The first 5 rows are patterns. Each new row is the sum of 2 different patterns, raised or lowered, with some noise. Before adding, each is slid sideways (what falls off one end comes back at the other) and multiplied by a number that may be negative. Names go in the order of the patterns.
Known rows, each followed by the names of its patterns:
[.42, .26, -.03, .25, .25, .04, .06, .21, -.12, .02, .00, .03, .30, .05, -.12, .27, .42, -.42, .17, -.18, -.08, .09, -.07, -.02, -.04, -.02, .14, .26, .13, .05, -.03, -.02, .04, .16, -.24, .10, .19, -.16, .42, .38, .08] | k165
[-.11, .16, .09, .03, .03, .09, -.17, .01, .10, .10, -.04, .22, -.02, -.01, -.02, -.08, .07, -.04, .28, -.24, -.04, .04, -.16, .17, -.38, .25, -.10, .01, .04, -.03, .07, -.01, -.19, .00, -.15, .14, -.06, -.12, .09, -.24, .18] | k338
[.20, -.20, -.01, .08, -.04, -.08, .19, .22, -.20, .09, .06, -.10, .06, .19, .23, .17, .05, .03, .29, .02, -.11, .08, -.14, -.32, .04, -.06, .03, .29, .14, .05, .11, .22, .42, .01, -.22, -.23, -.08, .02, .04, -.02, .00] | k77
[.10, -.20, -.07, -.05, .18, -.24, -.08, .00, .04, .04, .00, .01, -.08, .00, -.26, .14, .11, -.04, .11, -.18, .04, -.20, .01, .12, .42, -.13, .22, .11, -.22, .00, -.32, .18, -.03, -.24, -.08, .25, -.01, .01, -.31, .18, -.18] | k305
[.10, -.01, .19, .04, .01, -.05, -.02, -.15, .19, .23, .09, .12, .01, -.42, .18, -.32, .31, -.05, -.04, .01, -.02, -.28, .06, -.18, .08, -.05, -.04, .10, -.04, .02, -.16, -.01, .00, -.29, .03, .11, .02, .14, .42, .17, .04] | k991

New rows. What belongs after each?
[.13, -.18, -.02, -.38, .14, -.15, -.07, .14, .00, .06, -.13, .04, .18, -.01, -.08, -.03, -.06, .16, -.19, .14, -.13, .23, -.12, -.02, -.12, .04, .10, -.27, .07, -.12, -.04, -.01, -.01, .01, .13, -.24, -.09, -.09, -.03, .04, -.12] | k338 k305
[-.17, .11, .06, -.04, .05, .00, -.04, .01, .00, .02, .17, -.01, -.18, .23, -.13, -.31, .13, -.34, -.25, .11, -.21, -.17, .10, -.04, .06, -.01, -.15, -.27, .06, .01, .01, -.04, -.19, .07, .00, -.21, -.24, .27, -.15, .27, .19] | k165 k77
[-.12, .36, -.13, -.17, .11, -.09, -.17, .03, .12, -.06, .08, .18, -.06, .09, -.02, .03, .10, -.07, -.07, .18, .04, -.18, .48, .21, .21, .22, .09, .00, .05, .14, .06, -.09, -.30, .06, .24, .29, .20, .07, .01, .30, .06] | k165 k77
[-.17, -.16, -.21, -.14, -.33, -.11, -.26, -.22, -.08, -.32, -.40, -.12, -.27, -.25, .08, -.28, -.07, -.36, -.12, -.13, -.12, -.20, .06, -.38, .14, -.19, -.15, -.01, -.37, .13, -.38, .02, -.16, -.18, .05, -.24, -.24, -.06, -.26, -.37, -.39] | k338 k991
[.08, -.02, .11, .09, -.02, -.11, .12, .16, .28, .09, .19, .09, .07, .18, -.14, .39, .09, .18, .22, .22, .01, .03, .18, .09, .14, .25, .08, .14, -.03, -.01, .09, .06, -.02, .12, .37, -.07, .21, .37, -.01, .27, -.10] | k338 k77
[.00, -.20, .38, -.03, .14, .01, .28, .06, .25, .18, .17, .10, .30, -.06, .05, .14, -.20, .00, -.05, .11, .20, .00, .14, .12, .18, -.33, -.02, -.48, -.23, .02, -.17, -.05, -.24, -.06, .05, .18, .07, .11, -.18, -.21, -.08] | k165 k991
[.03, -.43, .03, -.16, -.36, -.15, .06, .04, -.27, -.45, .07, -.38, .07, -.52, -.03, -.24, .07, -.31, -.20, -.06, -.08, -.18, -.13, -.20, -.12, -.15, -.40, .06, -.16, -.07, -.05, -.19, -.04, -.28, -.10, .04, .16, -.25, .14, .05, -.35] | k338 k305
[.16, .50, .19, .19, .30, .05, .38, .19, .35, .33, .11, .67, .16, .28, .29, .13, -.15, .16, .09, .18, .36, .11, .20, .39, .29, .27, .40, .02, .08, .17, .32, .09, .65, .12, .48, .06, .05, .45, .19, .28, .55] | k338 k991
[-.21, .21, -.31, .04, .12, -.15, -.02, -.16, -.29, -.07, -.11, -.06, -.31, -.33, -.02, .01, .22, -.15, -.02, -.20, -.15, -.09, -.25, -.01, .02, -.16, -.14, -.10, -.20, -.39, .08, -.14, -.12, .02, -.18, -.19, -.42, -.08, -.09, -.14, -.20] | k338 k77
[.14, .33, -.09, .04, .16, -.23, -.01, -.06, .09, .24, .01, .07, .16, .25, -.45, .00, -.54, -.26, .00, -.17, -.06, -.22, -.10, .09, .25, .09, .13, -.22, -.24, -.08, .03, -.29, .35, -.01, .05, .08, .33, .05, .33, .22, .16] | k165 k991
[.16, -.16, -.05, .20, -.01, .11, -.10, .06, .18, .15, .26, -.07, .06, -.10, -.02, .09, -.20, .04, .25, -.10, .26, .21, .08, .17, .23, -.01, .20, .25, .01, .09, .00, .07, .05, .00, .13, .12, .30, -.21, .27, .31, -.28] | k165 k338
[.44, .56, .20, .24, .24, .45, .60, .21, .63, .28, .55, .30, .42, .23, .32, .47, .45, .38, .47, .77, .54, .47, .46, .59, .46, .34, .43, .24, .53, .22, .72, .59, .37, .16, .50, -.18, .46, .25, .66, .59, .18] | k305 k991
[.07, -.12, -.05, -.01, -.14, -.15, .16, .05, .11, -.14, .08, -.13, .21, -.16, -.15, -.04, .00, -.37, -.05, -.10, .00, .18, .05, .01, -.04, .11, .09, .05, -.12, -.20, -.02, -.15, -.01, -.17, -.04, .14, .08, -.13, .12, -.01, -.23] | k77 k305
[-.25, -.08, -.08, -.15, -.30, -.06, -.13, -.10, .25, -.38, -.37, -.13, -.42, -.28, -.12, -.16, -.26, -.10, -.08, -.17, -.03, -.21, .08, -.11, -.36, -.01, .04, -.38, -.57, .27, -.20, .13, -.12, -.15, .11, -.06, .09, .16, -.18, -.25, -.17] | k165 k77
[.44, .91, .37, .52, .37, .39, .48, .51, .19, .64, .59, .37, .72, .79, .56, .77, .83, .28, .71, .55, .39, .44, .58, .24, .53, .39, .37, .63, .49, .17, .70, .82, .05, .62, .18, .37, .33, .51, .42, .36, .50] | k165 k338
[-.11, -.28, -.40, .00, -.18, -.12, .05, -.13, .30, -.24, -.14, .17, -.23, -.43, -.09, -.29, -.01, -.14, -.07, -.26, .07, -.01, -.13, -.11, .11, -.01, -.06, -.24, -.11, .04, -.21, -.23, .19, .01, -.02, -.08, -.06, -.07, .08, -.06, .09] | k165 k305
[-.23, .30, .11, -.08, .01, -.05, .12, .02, .10, .25, .26, -.20, -.09, -.05, -.43, .06, -.06, .13, .01, -.25, -.42, .13, -.17, -.07, .36, -.14, .16, -.23, -.06, .26, .43, -.36, .30, -.25, .37, -.12, .20, -.05, .43, .05, .19] | k305 k991
